The first 9 rows are patterns. Each new row is the sum of 3 different patterns, raised or lowered, with some noise. Before adding, each is slid sideways (what falls off one end comes back at the other) and multiplied by a number that may be negative. Names go in the order of the patterns.
Some rows, each with the names of its patterns after it:
[ -6   0  -6 -12  -8  -5  -5  17  11  -4   9  11   6  -6  16   7  15  -7
   1  24 -18 -12   3   7 -52   8  32  16   7  -6  -5  -6 -18  18   7] : dipip
[ 11 -39  14  -2  -5 -25  14  22   3 -24  36 -23 -20 -17  -1  10 -15  11
 -10  32  12   4  15   9  -4  27  15  34  11 -22 -13  15   6   6  -4] : Veg
[  3  15 -37   4  23  -9 -17  -5  14 -36  -6 -10 -20  19   1 -11   7  11
  -2  33  17  14  -2  30  20 -10  -1   9  -6   9 -10 -15  11 -13  22] : meke
[-17  -9  27  -4  20 -35   2 -13   0  -1  -5  17  14  16  20  -9  13   9
   0  12  39  21 -25  16  -3   0  -8   3  -8  17  -8 -14 -11 -26  12] : zokas
[-10  -7  -7  -6  15 -15   1  14   8  -4 -10 -14 -19  -9  -1  17   5  -7
  12  25 -15   1   5   0   3   4  17 -16  18   0  -6 -32 -15   7 -26] : mokez
[-14 -29 -14  -6   2   1  35  18 -12  13  41  23   0 -10   7 -24 -41 -23
 -34   3   6  -6  27   3   6 -29  -1   6  -2  24 -20  10  -6 -28  38] : Kuve
[-17  -2 -25 -10   5   1   5 -16  -3  10  11 -23   2   7  55 -17  12  -1
   5  -5  13 -23  29  17 -10   4 -25  20  -1  11 -33  17 -12 -10  -6] : pup
[  8  20   3  -7 -14   6  -1 -19   6  -1  -2   7 -32  11 -17  13  -3   5
   3 -30  -1  13  10 -10  25 -13  14  11   1  -1   1  -7  19  -6  -1] : zug
[  4 -34   2  14   5   1  15  20   2 -19   9   6   6 -10  17   9   9 -16
  -1 -20 -24 -20  -5  17  26  -5   6  30 -20   7  12   7  11 -16  28] : lom

New rows. What belongs after each?
[  8   4  44 -11  24  12  24   1   5  12   9  -5  36  20  10  14  21   3
 -13  -4 -13  -4   3   1   2  17  -5  -8 -10 -24   9  32   0  11   8] : Veg mokez lom
[  8  21  -1 -17  -9 -48 -14 -19   6 -26  11 -20   0 -17 -23  -7 -15 -10
  -8 -14  17 -11 -30  46 -12 -27  -3   0  40 -15  21  21 -11   0  38] : Kuve pup zug
[ 10 -13   0  -3  -8  19   7  38  29   0  30 -17  54  21  18  32   4  47
 -10 -28  18 -16   8   1  19 -26   9  -8  13  40  -7  -2  15   5  30] : dipip zokas lom
[ 24  11  18 -21  -1 -14 -47  13  -5  -4  -5  -9  51 -55  20   9   4   7
 -28 -10  34   9  -8  10 -28 -20 -23  21 -50 -29 -39  -1   1 -10  30] : Kuve pup lom
[ -9  52  30  21  13 -21   9 -11  31 -29 -12  19   3  -4  19 -14   9   9
   2  39  10   6   0  37  21  -9  57  14  21  17  52   3   8  31  -4] : dipip Veg meke
[-16  10 -52 -13  27  11  -7   8 -15   9 -21 -28 -17 -21   5 -19 -24 -15
 -46 -10 -10 -15 -44  -8  12 -15 -43  24 -32 -34 -44  -5   4 -42 -20] : dipip Veg zokas
[ 20  34 -33  18  67  24  16  15  51  24   5  62  43  25  34  17   7  33
  25  22  32  46  33  33  50  30  34  29  34  45  11  12  52   2   5] : dipip zokas mokez
[ 41  16  37   0  10  28  44 -14  38  10 -11  23  65  43   9  16  26  13
   7  59  17  12  52  -5   3 -26  22  -6  27  -9   4  -2  43 -29 -18] : dipip meke pup
[  1  13 -19   7 -11  18   6  35   3 -19  10   3  11   2  73  -2  -5  23
  -8  -7   5 -14  33  19 -44  16 -43   9 -31  -3 -14   8  -8  -9  10] : Veg meke pup
[-16 -13 -30 -47   2  -9 -33 -57 -13 -27 -28  -3  -6 -35  20  11 -11  -4
 -14   5 -48 -28 -31 -11 -30  -6   7 -13 -18  -9 -19 -64  -6  13  14] : dipip Kuve pup
[  5  -8  28 -19  22   8  -2   7 -14  25  43   9  14   0   9   1   8 -26
   7  26   4 -34  13   1   7 -32  27 -35  48 -17  27  28  -4  54 -13] : zokas mokez pup
[-15 -50 -20 -19 -26 -18  14 -38 -29 -54  -6 -23 -33 -59  -6  -2 -48 -13
 -48   0 -21  18 -28   6 -38 -46 -62 -58 -43 -87 -20 -23 -35 -13 -48] : Kuve pup lom
[-33 -27  -6 -71 -44 -28 -47  -8 -27 -15  -1 -19 -29 -39 -12 -20 -36 -11
 -33 -37 -31 -40   3 -23 -38 -34 -19 -16 -13  30  11 -26 -12  42   0] : dipip meke Kuve
[  7  23   1  -2 -23 -15  19 -11 -18 -10   1 -11  26  18   2 -23  12  13
  -1  -6  -2  -2  15 -10 -18  49 -23  23   8  25 -17 -17  32  -2 -33] : Veg meke zug
[-2 26 36 19 13 27 26 17 29 19 27 35 19 38 13  4 16 24 18 31 37 35 29 28
 28 25 29 20 32 42 33 15 27 16  7] : mokez zug lom
[-10  -6 -18 -23 -12 -20  13  -4 -12   5 -30  21 -14 -16   7 -25  54  -1
   1 -10   1 -26 -11 -40  11  -5 -36 -19 -17  -1  -7  14  -8   3   3] : Kuve pup zug
[-19 -42 -23 -43 -62 -41  -4 -19 -30  -1 -11 -12 -31  41 -16 -34 -22  -9
 -28 -63 -31 -20 -50   3 -18  -2 -28 -38 -20 -37 -15 -50 -25 -58 -39] : Veg zokas Kuve
[-11 -13 -16 -17 -17 -24 -11 -31 -27 -17 -24 -19 -19 -13 -44 -33 -19 -14
 -18  16 -30 -27  -3 -24 -17 -39 -27   1  17 -41 -12 -41  -7 -26 -21] : Veg meke pup
[  5  35  21 -28  14  15  32  51  10  42  23  45 -21   4  47  13  38  24
  -3   6 -19  37  26  16 -18   4  12  29  21  59  11  36  51  65   6] : Veg meke Kuve
[ 12  18  50  21 -27  34  27 -22  62  34  56  21  44  21  51  43  11  41
  51  20  -2  35 -11  20  -7  -5  25  45  -1  48   4  49 -19  50  17] : Veg meke zug
[ 46 -15  42  30  48  -4  23  53 -21  15  23  27 -35  32  41   6  15  48
  -7  10   8  22  61  24  48  -4  83  42  22  32  40  14  40  24  43] : Veg meke zug
[  4  45  23  43  44  -9 -10  31   8  -7  10  -9   0   9 -16  -9 -30  14
  -2   3  29   1  18  37  26   5  11   7  10  58  -1   8  23   1  29] : meke zug lom
[-47  -1   8 -27 -19 -25 -22 -39  -2 -53 -14  -9 -39 -18 -25 -30 -24 -45
 -47  -3   0 -37 -38 -29 -11 -38  -8  -7 -15  -9  -4 -40 -28 -10 -22] : Veg meke pup
[-61   7  30  -3   5 -40   4  16 -46   5 -23  21 -11 -14 -69   2 -31 -46
   1 -22 -21 -24 -44   8 -35  19 -26   1  -8 -31 -16 -16  -8  35   0] : dipip pup zug
[ -5  -3  -3 -10 -14 -22 -14 -28  -5  -4 -20   0 -18 -18 -24 -25  -5 -14
 -23   9   4  -2 -17  13  -6 -36  -8   6   5 -20 -11  -2 -16 -15 -10] : dipip zokas zug
[ 30  13  -5  11  24  13   2  20   2  32  -1  22  43   7  12  17   7 -35
  -3  21  24  20   2  15   3  -7  17  10   2  22 -14   4  24  18  15] : dipip zokas Kuve
[ 18  12  22  36  25  37  31  35   9  53  25  29  14  37  25  33  30   4
  11   8  38  -1  45 -13  13  33  11  16   9  19  13  17   5  -5  31] : meke zug lom
[  2   7  -2  -7  -7  12 -13  39  23   0   0 -18 -14   8  -3 -38  20  -9
 -13  -4 -23  11 -28 -11  13  -2  -1  -5  -5  -3   4 -16  11   0  24] : pup zug lom
[ -6   4 -18  23 -29 -57 -46 -35 -21 -16 -13  -7 -41 -20 -28 -27 -28   8
 -20  -4   2  -9 -20 -30 -30 -22 -25 -28 -20 -38 -33 -18 -34 -35 -18] : dipip mokez lom
[  1 -19  26   4  -5   5   3   4 -25 -24 -12 -24   8 -23 -10   1  18 -47
 -13  28  -9  -1   1  -7   1   9 -19  16   5  15  28   4  -4  15 -26] : zokas mokez pup
[-12  28 -33  -4 -14 -34  13 -22  13  13   2   0  26   2  13  -4  34  33
 -13 -14  17   1  12 -22  -1  -3   1  10  -4  20 -49  -3  21 -17 -50] : dipip Veg meke
[ 20   2  26   9   2   3   6   7  -7  -7  28  13  -3 -25  -2   6  -7  10
  18   3  11  23   4  -2  32   6  31  -4  35  35  -7  21 -18  39  17] : Veg zokas lom
[  5 -22 -25  30 -10  -7  -2  24 -26 -21 -14   6 -54   3  24   0  -4 -18
  -7 -32  15 -47 -30   8 -18 -23 -14 -45 -27 -57 -18  40   8 -31  -6] : Veg mokez lom
[ 11  29   1  38 -16  -5  18  14  12  37 -13  23 -19  12  30  39   8 -14
  24  31  12  50  20  22  24  50  24   1  14  38   0  33  31  43  44] : Veg zug lom
[ 18   2   9  26  19  23  34  52 -13  17  15  35  27  29  67  30  40 -18
  13  28  19   8   9  55  19  25  -8  35  25  11  36  46  42  48  32] : dipip zokas pup
[ 24  -5 -14 -14 -22  18  19  20  25 -17  22  22 -37  11  -5  78  -8  26
  -5   2   6  -7 -30   7   0  -3  -8 -28  21  -8 -36 -30  45 -21  -4] : dipip zokas pup
[-16   0   9 -20  -9 -12   6  -3  20  -3 -13 -29 -14   4   1 -22   5   4
   9   4  -1  -2  12 -18   8   7   1 -11  -3   2   6  13 -21   7  23] : dipip Veg mokez
[-40 -34   0 -38 -24 -17  21 -24 -34 -17 -40   4 -29  -2   5 -56 -20   0
 -36 -33 -42 -29 -37 -34 -11 -39 -30 -61 -15  -2 -38   7   8  25   5] : Kuve zug lom
[ 44   4   3  20  32  -3  -9  -1  46 -31  36  39  25  16  -9  16  -5  13
 -44  14  18   3   2  16 -23 -10 -33  18  33  29  10  12   1   2 -14] : dipip Veg lom
[  3  27  25  -7  29  14  -2  51  29  19 -22   6  53  -7  35   7  19  15
  45   2  21  30  45  -5  37  16  15  13  27  50  33  38  26  41   0] : Veg mokez lom
[  5   5 -24 -11 -21  18 -19   8 -16 -29   9 -31  -7 -42 -36 -51 -28 -25
  -4 -30 -34  -8 -33 -29  11 -21 -19 -25 -40 -58 -33 -16   5  -6 -16] : dipip mokez zug
[-21 -30  -3 -32 -11 -42 -33 -30   4 -46   1   9 -20 -17  -6 -10 -34 -46
 -35 -26   7 -20  -6   1 -23  -4   8 -69   4 -36   6 -16 -39 -12  -4] : mokez pup lom
[ -9  -8  -9  21  18 -26  35  13  20 -16 -35 -22   8  -5 -18 -15   3 -29
   7  12   3 -24   1  -4   9 -36 -18 -12 -40 -10 -12   2 -26 -17   0] : Veg zokas mokez
[-12  -3  39 -34 -39 -29 -49 -11  12 -20   5 -23 -23  12 -43 -20 -10  -9
 -21   2  -4  -8 -34 -19 -20 -31 -29 -41  -4 -22 -39 -27 -32 -17   2] : dipip Kuve lom
[-33  -3 -22 -42 -29  16 -16 -50   9 -17   8 -13   6  -7   4 -15 -11 -20
 -10 -12  -3  -5 -53 -33 -20 -19 -69 -32  -7 -30 -21 -45 -15 -27  13] : meke mokez zug
[ -3  49   9  17  66  21  22  -3  34  33   8  -3  -3  39  37   8  37   3
  -1  32  15  22   2  44  23  39 -18  67 -26  10   0  28  15 -12   9] : Veg zokas zug
[-37 -25  -8 -12 -13  -9   2   6  -7 -13 -17 -18 -26  -7 -20  -8  34 -19
 -36 -32   0 -13   9  14 -13 -17  12   9 -12  -7   1 -26 -14  -5 -36] : dipip meke Kuve
[ -1 -31 -31 -25 -32 -50 -31 -30 -37 -37  -9  -9 -13 -13 -35 -35 -24 -37
 -33 -30 -42 -32 -15 -36 -28 -39 -24 -14 -26 -27 -27 -21 -12 -38 -31] : meke mokez lom
[ -3 -17 -26  18 -15  -9 -38 -19   1  -2  17 -37  -1 -18 -38  23 -26 -37
 -21 -19 -13 -18  41   5 -22 -10  46   8 -18  -1  -4 -50 -66 -27 -53] : Kuve zug lom
[-10 -13 -46 -44 -13 -28 -53  -7 -28 -15 -21 -31 -25 -42  -4 -58  10  -8
   0  -3  14   6 -34  -4 -13  -4 -21  -9  -8 -38 -33 -16  -9 -16  -1] : dipip meke mokez
[ 35   0  14  24  39  14  18   8  24  -5  24   8  34  28  -1  12 -24  20
  17   3 -16  19   5   8  31  10  16   1  19  18  14  21   1   2  13] : dipip Kuve pup
[  5  -7  22  14  43   0  52  -8  47  -4  59  10   4  48  41  23  34  34
  29  17  27  34  10  25  23  19   6 -36  34  12   4  22   7 -11  69] : Veg zokas pup
[-60  -5  24 -50   0  10  -3 -14 -35 -10 -35 -37 -63 -29 -10  -8 -33 -21
  -4 -61 -24 -31 -20  -7   4 -46 -18 -29 -62  27 -14 -49 -44  -4 -13] : meke zokas Kuve
[ 10   8  73   8  -2  33  16  28  40  51  49  31  37  58  39   4  10  17
  -9 -23  -8  -2  28  23  22  36  42  31  -8  35  33  30  35  41  37] : meke mokez Kuve
[ -7   7  -3 -22 -15  -1  -1  26 -26  -4 -16  13  10  22  -2  16   7  15
   6  37  -8   5  16  30  -8 -19   0  24 -15  11 -16  26  -2  -2  15] : Veg pup zug
[  3  24   7  13  12  29  -2   2 -19  13 -22  24 -10  14  11  23  42  13
   2   6 -46   4  18 -18  25   0 -30 -17 -29  35 -34 -22  25 -17  -4] : Kuve zug lom
[-12  13  -1  73  34  20  36  46   4  11  18  14  31  41  32  11  50  23
  -6  -5  27  34  -5  15  40   2  13  32  20  -8  49  69  27  29  11] : dipip zokas mokez
[ -5   1 -33   3  11 -11   4 -21 -24 -43 -30   4 -35 -47 -19 -13   0 -22
   5  39   8  14 -18 -11  17 -41   4 -16  10 -16  -6 -31 -12   8 -28] : Kuve pup zug
[  2  -5   0  -9 -15 -47  -9 -15 -32   0 -27 -23 -29 -23  -9 -11  -4 -15
 -13 -12  -4 -20  15 -32  -2   7  -3 -19 -22 -10   3 -35  -4  11  10] : Veg zug lom
[ 32  38  15  41  41  80   5  21  34  24  11  35  30  43  20  11  33   4
  16  42  40   4  28  54   4 -21   2   9   6  34  32  52  -3   6  22] : dipip zokas pup
[  2  -3  39 -12   9   8  27 -28 -19  17  18 -33  35  15  24  19  -6  23
 -21  21 -31  25   7   2  17  17  10  -4  14   8  32  21  -5   4   4] : Veg meke mokez
